The groups are shells around one centre, one inside the other: the same stretched ball of 6 dimensions in 7 sizes.
Known rows, each followed by its group:
[ -8.4 -53.2  19.8   1.3   3.5  24.0  22.1  -4.8   7.9] : dase
[-14.7 -12.0 -21.4 -21.4  -7.0  10.7 -52.3 -64.8  -0.2] : bevin
[ -0.9 -26.6  26.4 -11.7  29.5  -4.9   0.2   5.5  -0.2] : rusuz
[  4.5   7.1 -10.6  17.4  -5.7  17.6  32.5  13.3 -12.1] : pep
[-14.2  34.6   1.1  -3.7  -6.5  -5.5 -43.9 -15.3 -10.5] : degun
[ -4.3  42.2 -17.3  -2.8  -0.1 -16.7 -35.3  -9.4 -18.1] : zeri
[  0.1  22.9  22.0  -0.2   4.5 -11.4 -35.2  20.7 -10.5] : lupig
[  0.5 -25.8 -15.1   6.3  -6.7  21.7  19.5 -11.7  -3.5] : rusuz
[ 28.4  -4.9  16.1 -18.0  34.5   4.7 -19.6   9.3  -9.2] : degun
[ -9.7  18.4 -35.2  -6.1  -4.8 -12.7 -29.1 -32.2 -13.8] : lupig
[ -4.3 -29.8  12.5  13.6  -3.0  -1.2  18.9  27.0  -2.3] : rusuz
[-16.9  -4.3   7.6  35.5 -14.9 -16.4  45.5  53.3  -9.8] : dase
[-15.6  16.1  22.4  19.0  -8.0 -31.5 -10.5  47.6 -10.9] : rusuz
[-14.9 -10.7  35.8   9.6   7.9 -13.4   7.0  33.6  -2.2] : zeri
[-24.3  48.1 -30.5  -4.8 -13.3 -32.6 -58.3 -30.3 -17.4] : pep
[ -7.3 -51.3  31.3 -11.6  22.6  30.3  20.4 -18.3  10.2] : pep
[-39.2 -23.0   6.8   3.0 -17.9   4.9 -10.3 -29.1   5.9] : rusuz
[-30.5 -21.9  12.6  37.2 -34.6  -0.6  34.7  35.8  -0.5] : lupig
[ -3.4 -50.0  18.1  20.3  -9.3  28.9  47.4  23.1   4.4] : rusuz
[  7.9  31.3   7.1   7.2  10.9 -23.2 -11.6  36.9 -18.5] : dase
[ -8.8  24.8 -14.8 -24.4  17.3 -11.4 -49.0 -45.8 -10.8] : degun
[ -6.6 -41.5  14.8  -1.4   6.1  40.0  28.4 -20.4   6.8] : dase
[ -4.0  13.0 -14.3 -19.8  23.2 -10.4 -24.9 -33.8 -10.7] : bevin
[-21.7 -13.4 -15.3  14.8 -24.5  -3.9   0.9  -5.0  -4.5] : rusuz
[ -7.3   7.4  11.8  22.9   1.1  -9.1  35.2  41.7 -11.4] : dase
[  9.4 -30.5  29.3  14.1  16.2  11.8  46.7  43.9  -2.9] : zeri
[-30.4 -23.7 -14.4  -5.8  -5.4   7.4  -1.3 -48.2   2.4] : degun
[  9.0   5.6  -0.1   4.7  -7.0  15.7 -12.7   5.2  -9.1] : lupig
[-36.5  -2.5  -8.9 -12.6 -13.5  -6.3 -49.8 -53.6   0.9] : pep
[-12.1 -13.4   6.3  33.2  -8.1  15.2  73.8  34.9  -6.1] : bevin
[-23.2 -22.2  18.0  39.6 -21.9  -5.4  53.8  53.4  -3.1] : zeri
[  1.9 -29.1  14.1 -10.1   0.9  20.5 -25.9 -15.5   2.9] : bevin
[-20.2 -39.4  14.1   3.9  -1.6  -8.3   2.9   3.6   3.5] : bevin
[-38.5  29.3  -5.5  23.6 -33.2 -21.6 -13.8   8.0 -10.4] : pep
[  4.6 -17.4  -9.2  11.0  -8.5  10.8  12.3   8.8  -6.7] : lupig
[  5.3  10.8  21.9  31.2  -0.9 -18.4  32.6  77.2 -15.4] : degun
[ 10.5  15.7   4.0 -17.9  29.9   0.2 -20.0 -12.6 -11.2] : degun
[-42.2   4.9  12.5  17.3 -21.3 -13.9  -2.3   3.7  -2.1] : pep
[ 11.2 -25.3  19.8 -22.8  27.6   5.8 -29.1 -11.7  -0.3] : lupig
[-20.2 -38.3  -1.5   4.1  -7.3  42.4  36.0 -37.0   6.9] : bevin
[ -9.3 -53.0  26.3  20.4 -10.3  32.6  48.4  20.9   7.5] : zeri
[-21.7 -14.5  19.5  47.1 -29.8  17.5  70.1  52.1  -2.7] : degun
[ 18.6 -33.3  14.3  -2.5  25.6  26.1  34.7   9.9  -2.3] : lupig
[-21.1 -27.0  23.3 -15.4  19.0 -16.1 -22.8 -14.1   3.5] : bevin
[-25.1  -7.8   5.7  -5.3 -13.5  11.6 -32.1 -33.9   2.3] : zeri
[-13.4 -21.5  -7.8 -21.7   3.7  17.2 -33.9 -58.4   3.0] : zeri
[ -6.8  -4.1 -12.3 -16.1  -1.5  17.8 -35.9 -48.4  -2.5] : dase
[-31.1 -38.0  17.7   5.8  -5.4   7.1  15.3 -10.6   7.2] : dase
[-13.1   1.3   4.6 -25.6   4.5  -9.1 -74.8 -41.0  -1.7] : pep

New rows. What belongs after each?
[ 19.1   5.2   2.7 -24.0  28.8  -3.0 -41.3 -13.0 -10.3] : zeri
[-27.1  -2.3 -13.2  17.9 -16.7   0.8  25.0  -6.6  -5.8] : zeri
[ -9.3  47.8 -33.4   9.9 -13.5 -31.6 -27.1   3.1 -23.0] : pep
[-40.5 -31.1  25.2  31.8 -32.0   8.6  33.9  21.7   6.4] : degun
[-33.8   7.4   4.5   3.5 -16.1  -2.3 -22.5 -21.4  -1.8] : rusuz
[  4.4   8.7 -22.9  -1.6  -8.2   3.3 -25.5 -15.4 -11.8] : lupig
[ -4.2 -38.1  20.9  40.8 -15.1  27.6  84.2  55.2  -0.7] : lupig
[-22.4  39.0 -20.7  14.1 -21.6 -25.5 -23.6   1.6 -16.8] : dase
[-15.6  57.7  -7.5   2.8  -2.9 -53.0 -54.5  16.3 -22.1] : lupig
[  2.5 -21.6   2.0   7.3  -1.4   1.3   5.8  15.0  -5.1] : rusuz
[ 16.0   9.9   9.0 -21.1  29.7 -18.9 -46.0   2.4 -11.9] : rusuz
[ -5.9 -36.4  15.7  23.3  -6.7  36.9  64.1  18.9   2.1] : dase
[-24.9  32.6 -14.2  16.1 -31.9 -23.8 -36.5   4.5 -13.6] : lupig
[-37.9 -13.2  24.0   2.5 -12.2  -3.7 -20.4 -12.6   4.8] : degun
[  9.3  20.5   0.3  12.5  13.7 -20.9  15.5  41.2 -18.8] : lupig
[-37.8  -5.7   8.6  29.6 -41.5  -1.6   3.1  14.8  -0.7] : bevin
[ -4.3   8.5   2.9 -10.0  -4.7  17.6 -40.0 -28.1  -4.0] : pep
[-30.1 -58.0  12.5  21.0 -16.8  32.6  59.6  -5.6  10.8] : lupig
[-18.8 -18.8   3.1 -21.1   4.4   6.0 -42.0 -48.5   3.5] : dase
[ 11.8 -36.2   8.3 -14.7  28.7  16.1  10.6 -11.8  -0.4] : lupig
[-28.1  49.0 -11.7  11.0 -22.9 -38.6 -47.9   4.8 -17.0] : lupig
[ -7.6  -4.8  20.4  12.9  -7.3 -15.1 -11.2  35.0  -6.0] : lupig
[ -5.6  16.6   0.5  37.0 -25.9   2.5  31.8  47.5 -13.9] : pep
[ -2.8   0.1   6.8  18.2 -19.1  24.2  10.6  13.5  -5.5] : pep
[ 13.9  28.4   3.7  -2.8  18.2 -19.4 -21.8  23.4 -17.9] : dase
[ 11.1 -13.4  32.5 -15.3  26.6  21.2 -12.0  -2.4  -0.4] : degun
[-10.3 -55.2  33.4   4.6  -0.2  30.2  21.7   2.9  10.8] : lupig
[  1.4   6.6  -7.1 -25.8  22.5 -21.8 -54.6 -26.5  -9.7] : zeri
[-28.5  25.7  10.9  -3.5   3.1 -45.9 -46.6   4.5 -10.2] : pep
[-29.9  27.0 -29.3  16.1 -27.5 -18.4 -11.4 -11.9 -13.5] : lupig
[-22.0 -36.5  -1.0  -6.8  -7.2  37.9   4.8 -52.1   8.5] : pep
[  1.6  20.6 -21.0 -29.0  18.4  -5.7 -56.3 -50.5 -11.4] : lupig
[ -2.0   1.9  27.5  21.2   7.4 -16.0  27.5  58.8 -10.3] : zeri
[-18.8   7.2  13.8  -6.4  -3.7   9.0 -31.5 -23.1  -1.4] : pep
[  1.3 -35.2  32.7  22.7  10.3  14.8  64.7  50.1  -0.9] : rusuz
[  0.2 -47.9  31.5  20.6   7.7  32.8  71.6  34.1   4.0] : rusuz
[-10.4  14.2   0.6 -21.9  12.2 -35.3 -72.3 -19.5  -9.1] : lupig
[-27.5 -30.1  -4.7  28.7 -18.9  10.6  60.3  10.0  -0.5] : lupig
[-18.3 -34.0   2.5  29.0 -29.0  43.5  56.1   2.1   3.8] : pep
[ 27.9  19.8   2.7 -11.2  24.0  -4.1 -27.6  14.1 -16.5] : degun
[ 11.3 -16.5   9.6   6.0  15.7  19.5  35.3  16.0  -6.0] : dase
[-11.3 -16.2  21.0 -13.0  17.0  19.8  -4.0 -25.7   2.9] : degun
[ -5.8  10.9   5.4 -14.2  14.0   8.8 -23.5 -27.1  -5.6] : pep
[ -6.3 -26.1  35.0  -9.2  22.3  12.4   3.0  -1.6   3.7] : rusuz
[-15.5 -34.3  26.1  18.7 -17.9  23.8  22.1  16.9   5.2] : rusuz
[ -9.8  29.6 -11.5  25.5 -17.2 -14.5  11.8  29.6 -17.5] : dase
[-27.0 -69.5  27.9  25.4 -16.3  48.2  76.0   4.4  15.1] : bevin
[ -2.8  44.6 -15.0 -10.3  10.5 -41.0 -55.0  -2.4 -20.5] : dase
[-42.7  -5.6  15.9  12.2 -19.0 -20.3 -14.4   2.1   0.5] : pep
[-16.7  39.2  -6.4  -8.8  -5.8 -47.5 -80.3  -4.5 -15.4] : degun
[ 6.9 -2.8 -1.2 10.4 -1.4 25.1 23.4  6.6 -7.9] : zeri
[-42.4  -1.0  24.0  25.9 -20.9 -17.9  13.1  26.4  -1.5] : bevin
